The same things were measured in two ways. Each way mixes the same 12 hidden numbers, adds some noise and spreads widely along 6 directions of its own, which tell nothing about the thing.
Some things both ways: the first way, then the second way.
[-14  11  20 -12  29 -13 -13 -10  17   1  19  21 -11  15  -1  -8 -14  -2
  16  10   0   9  17   7 -18  19   0 -39  -6]
[ 25 -19   5   5  42 -20 -13  33  20  33 -18  25  27 -34  18 -33 -43  -5
  10  44  60]

[ 10  14 -17  -7   0 -24 -24  -1  -1  13  19  17  -2  36 -19  -5   9 -29
  23   1  15  32   9  -5   8 -20   2 -43 -10]
[-44 -10 -37   5   4 -15  24 -13  -5 -21 -37 -13  14  50 -12  25   1  22
  -5 -26 -28]

[ 23  24 -19  40  24  20 -21  36  37   1 -60  18   3 -13  -6  12  41  17
  -3  23  -3  -4   5   2  13  16 -27  10  10]
[  7 -30 -62  -2 -14  43 -29 -12  11  16  35  18  27   8  -6   1   5 -53
 -18  57  -8]

[ 46  31 -21  62 -12 -20  28 -34  -4   2   9  14   4 -35 -13  17  29  10
  18  27  -3  38 -32  21  28 -21   3  20 -51]
[-17 -50 -46  -4  10 -14 -11   1  -7  26 -29  -2   9 -12 -18  18  -4   8
   2  11 -16]

[  5  23   8 -11  40 -15  -5  25  17  -8 -10  26  -8  26 -10 -26   9   4
  -5 -11   2   7  14  21  -3  19   5 -26   1]
[-20   2   6  -2  20 -41  19  -4 -13 -23 -59  -4   4   5 -14   8  15   6
  13 -33   2]

[-17 -16 -12  -5  11  38 -34 -12  11  -3 -30 -10  -5  20  42 -17 -12   0
 -11  -7  12 -50  34 -22 -45  31  14 -24 -19]
[  8  16  18   2  18   7  35   6  15  -9 -16  10  17   9 -23 -23  -6  -5
   3 -12 -18]

[ 21 -27 -24  49   3  47 -51  10  17   9 -64  45  19 -14  15  40  30  -1
  13 -20  34 -24  27 -33 -13  32  -3   5 -15]
[-19  18  28 -17  39 -12  38  -2  33 -12   4 -18  11  37   7   8   0 -24
  21 -14   3]

[ 28 -20  43 -43   5 -16 -50 -19 -15  36  -9  -1   7   3  12  12  -9 -15
   9 -40  21   1  17 -38 -20   5  11 -74 -16]
[-48 -24 -58 -14 -28 -29   5 -39 -23   0 -12 -37 -34   2  -8  71  28 -10
 -33 -44   9]

[-54 -28  29  -6  34  41   2 -17  18 -20 -12 -16  -9  -1  12 -37 -34  18
 -11   0   6 -20  27  12 -30  23 -11  -6  41]
[-16  31  29 -22 -24 -30   2 -42 -18 -13  34  18 -83  -4   1  43  74 -13
   2 -48   3]

[ 38  29  12   6  -1   9 -42  15  -6   1 -73   5  -6 -40  46   9 -26   4
 -20 -18  16 -26 -12 -53  26  29 -50  -7 -30]
[ -2  -5  46 -20  59  22  46  61  12  11 -34 -19  41  13 -29 -55 -13  -7
  28   1 -22]

[  8   8  30  -3  -9 -48  -3 -48   7  15  15  -7 -28  -6   0 -35 -61  -8
  26 -18  10  35 -31 -46  20   7   6 -40 -13]
[ 21   4 -79 -36 -38  -9 -37 -48 -37   8  14  13 -26 -17 -20  85  52   3
 -48 -24   9]

[ -2   2  13 -16   6  -5 -11 -11  -9 -15   4  10  -5   2   9 -22  -8 -15
   0 -16   1 -15  13   2 -10   8   3 -31 -16]
[-73 -22 -18   3  22 -41  64   2  -2  -6 -86 -28  33  27 -26   8  -2   8
 -19 -38   1]

[  2  -1 -27  21  13  49 -52  37  11  20 -29 -19  -8   0  23  26 -11  10
   0  34  14 -12  31 -26  -2  -4 -33 -25   2]
[ 49 -15 -52  24 -39 -16 -52 -15 -22   6  24  30 -18 -46   9  25 -33  21
  -2  28  18]

[-11  31  -3  36  17 -20  32 -14  37 -33  13  63 -11 -22 -34 -23  49   5
  36  18 -15  33  -8  37   3  20  -8  14   0]
[-17  36   2 -25 -27  19  -2 -44  11 -53  19 -22  35  27 -13  14 -26   8
  23   2 -18]

[-12  21 -46   3   8 -10  -6   3  25 -15  37  17 -35  35  -2 -35  12 -18
  33  35 -26   5  30  21 -31  -6  17 -39 -16]
[ 47  13  -1 -44   7  51 -50   4  -9  25  48  22  -7 -23   7   9  27 -28
 -13  28   4]

[  2  11  23   6   2 -24  23 -25  15   1 -19 -12  -6 -20 -14 -28 -22 -22
  14 -16   4  56 -18 -29  33  10 -45 -11  -1]
[  6  31  14 -37   3 -11 -35 -32 -25 -23   8   9 -26  -4 -24  25  25 -15
 -44 -25   2]

[-14   6  23 -12   4 -14 -21 -25  -1  27  31   9  10  10  26  11   7  -5
  15  -4  25   7  19 -30 -21  20  27 -45 -66]
[-27  -6  30   7  35 -52  16  28  -2  25 -38  -1  23  16 -17 -12 -22   2
  26 -10  -4]

[ 38  28  12  17  21 -15 -19   9  14   9 -22  26  -1 -22   7   4  18  13
  -1  -8   9   5  -3  -6  10  21  -2 -21 -17]
[  2 -35 -16 -24  21   5  -1  22  -5  47  -6  -2  19  -5 -11   1  31 -23
  13  32  -4]

[ 13  30   0  46 -32   1  21 -39   3  -3  -3  26 -17 -27  -1  -9   5  32
  33  36   5   3 -43 -24  23  -9  14  29 -73]
[ 40 -16 -20   8  34  26  -1  31  13  -4 -15  16  69   0   3 -32 -35 -12
   7  63  -3]

[-45  18  33  -6  28 -18  12  -6   5 -31  17   5 -18 -21  12 -30 -47  -2
  -4  -9  -8  21  -1  20  16  21 -33  -6  19]
[ -6 -27 -21 -31  19  13 -10  30  -8  65  36 -15  -6  17 -15  10  16 -39
 -19  20  13]

[ 27  51 -21 -11  17 -22 -52  32  -1  15 -12  30   4  27   2  22  15 -25
   0  11  17  20  11  -1  23   2 -33 -39  -9]
[ -8   6  26 -11  36   4 -11  38  -1  14  18  25 -29   5  16   4  22 -39
  13 -16   6]

[  3  -5  13   6  -3   5   6 -28 -17 -19 -13  36   6   1 -18   1  28  -1
  -1 -21   8 -31 -12  21 -12  -1  13  17 -39]
[-17   0  26 -15  29  -9   9   8 -16  -8  -2 -29 -40  12  24  25   7  14
 -15 -31 -13]

[ 10   7  30 -13  42   5 -12 -27  15  26  -7  22  26  13  -8  20  58  10
 -14  -5  32 -13   9   7 -42  33  17 -27 -31]
[-38  14  21   9 -33 -32  22 -21 -10   1  18   4 -37  21 -19   2  13  12
  31 -27 -17]

[ 43  -1 -41  49 -24  18 -41  -3  -3  39  -1 -10  16  -2   4  57  36 -20
  22  35  14  14  16 -21   8 -29  -2 -25 -52]
[  1 -56  10  -6  60  23 -33  45  23  60   6  13   5   3  20 -40 -24   6
  26  56 -21]

[ 33  40  17  23  11 -12 -30  14  12  -6 -66  33  -4 -29   5   9  -9   9
 -16 -18  12 -20 -33 -19  34  34 -35  16  -7]
[  2 -18 -26 -16  14  -8 -25  18 -13  19  -4   9  -2 -26   2  40  -5  -3
 -18  -7   3]

[-17   8 -32  35 -17  36 -25  -5   0 -11  37  16 -12 -20  46   2 -19   3
  28  37  18  -4  32 -30  -1   4  -7 -18 -40]
[ -8  10   4 -56   3   6   6  31 -18  56  73  -7 -20  33 -28  49  56 -43
  26  -7 -15]

[ 22  30 -22 -11  -6  -6 -55  17  -8  30  12   6 -11   3   7  19   0  -9
  21  25  23  35  10 -27  22 -19 -37 -58  15]
[  1 -19 -57   6 -38  22  13  -5  -9  14  31   1   7  27  -1  16  24 -11
  13  27 -12]

[ 21  26  30 -26  23 -20 -30   5   3  -6 -51  44   0  -5  -3   4  33  -4
 -14 -42   9 -27  -9  -2 -14  37 -13 -14 -20]
[-18   8   2  -8  -5   3   9  -1 -13 -20  -9 -34   5   0  -3  14 -19  -6
 -20 -27  -2]

[  7   3   1  10  33  16 -32  40  15   6 -47 -23   8   0  18   1 -11   3
 -26  -6   4   4  29   8  15  10 -27 -19  40]
[ 30  -1  10  12  10 -16 -16 -25  -2 -18 -15  29 -37 -30  10   2  24  -5
   9  -9 -15]

[-41  -5 -31   2  16  -1 -19  22  17 -18  34   2  -9  42  -3 -17 -14 -37
  13  13 -18   5  48  28 -18  -7  -2 -35   9]
[-29  12  10 -15  16 -30 -18 -15  -8  -4 -20  -2 -29  10   4  27  -9  37
   0 -45  -3]

[-29  21  30  -4   0  -8   1 -12  -1  -3  -8  12 -11   2  -4   1 -15  18
  10  25  -9  -6 -19  12   3   0  -4  11 -28]
[ -9 -10 -63  20 -21  29 -25 -16   6   1  41   7 -19  14  23  19 -12 -56
 -34  11  27]

Other things, the second way, with their names:
Q_606: [ 24 -10  -8 -11  -8  22   6 -13   0  -5  14 -21   2  -1  -4  -9  17 -28
  10  22  -5]
Q_285: [-63   7 -50  14 -46 -19  19 -33   0 -23 -39 -22  21   3 -17  30 -47  28
 -34 -53  24]
Q_722: [ -5  29  10  -3  11   6   5 -19  24 -48  -2   7 -11   3  17  12  -3 -26
  22 -29  10]
Q_355: [-28 -31   3  21  -7  -4 -20  20 -24  26  12 -10 -74 -16  25  -2  -8  11
   6 -23  -2]
Q_512: [-94 -36  45 -23  15  -6  21  29 -13  32 -34 -31  -8  28 -13 -17  17  43
  37 -25 -49]
Q_635: [ 31  -8 -29  21 -33  11 -52 -16   1 -18  44  23  -4 -45  28  23 -22 -50
   0  32  15]
Q_633: [-10  -7 -21  -3   2  27 -16  15  -2  39  21   2  20  15 -11  -3 -33   1
 -47  12 -11]
Q_705: [ 25  10   9  -2  14  10 -16 -33   6 -34  -4 -14 -34  11  18 -19   5  -1
  25  -3  -3]
Q_8: [ 61  -1  68  28  38 -11 -23  20 -11 -22 -40  48  -6 -62  -1 -68 -22  23
  19  24 -27]
Q_168: [ 26 -18   7 -12  36   4 -14  33  -3  31  11  27   1 -17  -9 -11  11 -37
  -4  26   3]
Q_520: [ 40  37  25   2  -1  41  26 -12  14 -43 -14 -15  30  -1   7 -43 -27  22
  20   9  -5]
Q_826: [-18  11 -33  19 -33 -11  22 -41  25 -13   6 -13  -1   3  -9  17 -48  10
  -6 -26  14]
Q_502: [ -5 -10 -63 -13  -1  -7 -26 -29  12  -1   3 -12 -22 -10   7  50  -9 -24
  -5 -23  30]
Q_387: [  9 -16 -24  -9  -8   8  35  -3 -12  -2  11   0   5  17 -17  26  59 -33
   2  14 -37]
Q_180: [ 21   1 -32   3 -15  -7  -3 -18  -3 -10  30 -13 -17   5   7  32  10 -42
  -1   0  12]
Q_688: [ 52  19 -19   9   3  61  18 -19  35  -4  48   0   3  37  17 -39  10 -59
  -1  41  11]
Q_100: [ 54  34  29  15   7 -10  32  -1  -8  -7   0  17   8   2  -5 -27  33 -45
 -15  16  20]
Q_384: [ 21  -7 -15  -2  -8  20 -19  -7 -10   6  -2  53  13 -35 -20  -4  31 -23
 -20  29 -14]
Q_732: [ 61 -37 -15  17  30  32 -28  28   2  45  19  40   7 -31  30 -34  -4 -24
 -35  77  11]
Q_889: [-53  -3   1   0  -2 -13  30 -10  16  31 -20   0  13  25 -22 -31 -17  12
   7   0  23]
Q_695: [ 15 -17 -11  -2  54   8  17  44  19  24   2  16   6   4   6  -2  -4 -47
  -5  17  18]
Q_744: [-16  -9  42 -24  23 -24 -42  23 -20  18  -3   5  -9 -15   1  -3 -21  39
  28   6 -10]
Q_188: [ 14  -8  -2   8   2  17 -17  17   2   6  26  -2  -3   5  12  -4 -29   4
  14  11 -23]
Q_879: [ -3  -4   4  26   5 -22  18  15 -12  -1 -18  10  15   4  11  -3 -11   3
  -8  11   3]
Q_901: [-16  -1 -13  12 -28 -22  45  -5 -20 -17 -30   0  -4  -8 -32   8  18   6
  12 -31 -10]
Q_172: [ 24 -23   4  -2  38   2   8  17  17   5 -31  -2  27 -23   3 -26 -20  -1
  13  29   6]
Q_743: [-20  -7  23  -7  16 -28   0  18 -12  30   5  24  -8   6   4   1  21  -8
   2  12  15]
Q_476: [ 26  -1 -25   8  -7 -15  17 -22  -1  -4  22 -10 -38   6  22  21  13 -15
  -7   3  31]
Q_797: [ -4 -23 -38 -11  17 -26   2  -6 -26  -5 -43  -9 -10 -10 -13  45  48 -40
 -18 -23  -1]
Q_860: [-22 -36 -41 -10  26  16  28  35  14  40  10 -35  -9  30  14  13 -10  -6
   8  -3  15]
Q_680: [ 16  40  18 -33 -22  33  17  -4  -4 -18  56 -15  14  13 -37  14   9 -39
  -1  -9 -27]
Q_748: [-33 -19  -1  -2  17  -3 -22  11  17   6 -17   5  14 -20  14  -3 -42   2
  12   3  15]
Q_194: [ 33  -4 -54 -23 -43  64  -9 -10 -10   1  71 -25 -11  26 -21  30   5   5
  20  13 -58]
Q_789: [-19 -62 -52 -24  12   2  -6  30 -11  49  -6 -40   6  -2 -12  18   9 -22
  22  18   4]
Q_979: [ 23  -2 -18   6 -33  47  17 -21   6  -6  26  11  15  -1 -10  -9   8   2
  -3  30 -44]
Q_465: [-14  -5   9 -27  20 -12  26  23 -23 -11   0 -16 -12  22 -30  31  27  -5
   9 -28 -42]
Q_842: [ 23 -22  20  -8  64   8  39  49  18  19 -19 -14  26  22   5 -42 -13   7
  29  33   0]
Q_44: [ 40  45  -7  -3 -26   5 -31 -52 -13 -32  40  60 -40 -15   5  31  46 -29
 -32  -2  11]
Q_859: [ -7  12  47  50  -1  -2  38   9  17  -5  -7  48   7  10   2 -83 -22   5
   5  26  11]
Q_863: [  5  30  43 -34   8  24 -40  -5 -13 -12  39 -27 -34  15 -20 -11 -20   1
  20 -25 -34]
Q_709: [-19  12  23  30  -5 -69  11 -11  -4 -42 -23  44 -33 -42   9  30  16 -42
  10 -40  28]
Q_852: [  8   8  33 -22  14 -26  -8  22 -40  -2 -10  -7 -38 -19   3  13 -14  71
  16 -27  -1]
Q_631: [  7  51 -17 -48 -47  60 -16 -49  -2 -32  62 -42 -19  19 -20  50  18 -23
  -1 -48 -39]
Q_127: [-33 -28 -37 -15  -8 -11 -20  11  -9  17   2  -7  -8  -4  -5  50 -16  29
  16 -25 -18]
Q_622: [-34 -36 -31 -16  13   2  -3  14 -15  25 -15  16 -37   1 -11   0  44 -24
 -13  -5  28]

Some of these things the first way, each followed by its name:
[  4  35  -3   6  -5 -22  20 -39 -17  -6  42  35  -2   3 -23   2  44  -3
  19  19  14  24 -23  27   2 -16   4  -1 -44] : Q_879
[  6  22  21  -4  19  26 -23   8  -4 -10 -45 -12 -14 -26  38 -13 -29  29
 -31   2  11 -32  -5 -13   7  24 -39  -2   7] : Q_901
[-12  -6 -25  -8 -26  24 -24  -4 -29  -4  49 -28 -23   3  22   0 -43 -30
  20  35   3   1  32 -23   7 -41 -35 -51 -26] : Q_852
[ -9   1  28  -5  21   7 -23   8  -2   3 -25  15   4 -15  20   4 -15  16
   2 -20  17   7  10 -12   5  19 -11 -18   6] : Q_180
[ -1  20 -28  12  -4  -2 -24  -2  -3   7  -6  14  -1   6   3  22  20  -7
  16  10   9  22   1   4   0  -7 -19 -10  -6] : Q_188
[-26  14  12  -1   9 -23  -9 -21  22 -26 -14  31 -28  -7  28 -35 -13   4
  19 -19 -21 -22  -2   0 -32  39  26  -7 -19] : Q_631
[-20   5  18 -33  25 -40 -22  -1   8   3  33  15 -11  33  13 -22 -41 -19
  26  -8 -14  34  35  17 -11   2  28 -66  12] : Q_502
[ -6  29   0 -10  24 -31  26 -36   7 -10  35  27  -9  17 -32 -14  63   0
   9  16 -16   3  -7  62 -44  -2  26 -13 -27] : Q_512
[-30   1 -39 -13  29  22 -27  35   8 -20  12 -17 -11  39  -2 -23   4 -23
 -11  22  -9  -5  53  44 -20 -16 -26 -38  54] : Q_732
[ 23   4  19  19   3  41 -48  26  -7  -1 -72  -9   3 -55  35  -1 -29  24
 -24 -18  36 -19  -4 -52  46  20 -55  -3  39] : Q_387
[ 31  11   6  16  31 -16  -8  42  11  12 -27   9  10   4 -21  12  14  -3
  -1  -9  -5  35  12  21  25  -8 -17 -17   5] : Q_705
[-32  14  12 -14  13  19 -18  16 -22 -10  -9 -25  -8  -4  17  21 -24  10
 -23  27 -16 -24   7  38  -3 -17 -40   1   0] : Q_355
[ 52  48  22 -10  35 -21 -40  22  27  18 -58   2   2  -8  -2 -11  17  -6
 -33  -7  17  -5  -9 -25  24  36 -40 -40  16] : Q_384
[  8   4 -10 -19  16  24 -40  -6   0  29 -21   4  11  24  23  17  23   4
  10  16  28  14  36 -16 -25   4 -12 -48   4] : Q_709
[-62   5  36   8  27  29  14  -3  22 -31   3   3 -12 -17   4 -32 -29  24
  -9  21   0 -24   4  11   2  28 -22  16  12] : Q_743
[  9 -16 -56 -26   0  26 -39   7 -18   5  27   2   0  55  18 -16  27 -33
  22   7  28  13  73  -6 -35 -30   8 -77  -4] : Q_465
[  0  24  38 -41  18 -54 -24 -46   5  16  15  36  -7  29  -4 -17  -4  -1
  17 -21  16   8 -16  -3 -25  21  37 -48 -18] : Q_127
[-12   8 -26  50 -34   9  20 -43   3  -9  10  18 -20 -10  13  -3 -11  21
  47  49 -18   9 -16   1   0 -21  20  27 -60] : Q_722
[ -3   9  28  -7  15   7 -24  24  -5   1  -4  -7 -19 -25  40  -8 -44  24
   5   5  -9   1  21  -8   8   1 -10 -36   3] : Q_789
[-17 -14   4  11  10  31  -1  -4  -6 -22  -5  11 -11  -1  18 -21 -25  14
  -1  -2   7 -21  17   5  -4   0   2   4  -8] : Q_842
[ 17  10 -33  30  34  15 -15  19   3 -33 -33  65  -3  17 -14  17  30  14
 -10  -3  -4 -36   5  67 -20   9   8  26  -3] : Q_860
[ 25  17  -6  30  12  23 -19  13  11   1 -54   2   2 -18  20   7   0  15
 -10   6  16  -9  -2 -21  15  19 -30   7 -14] : Q_168
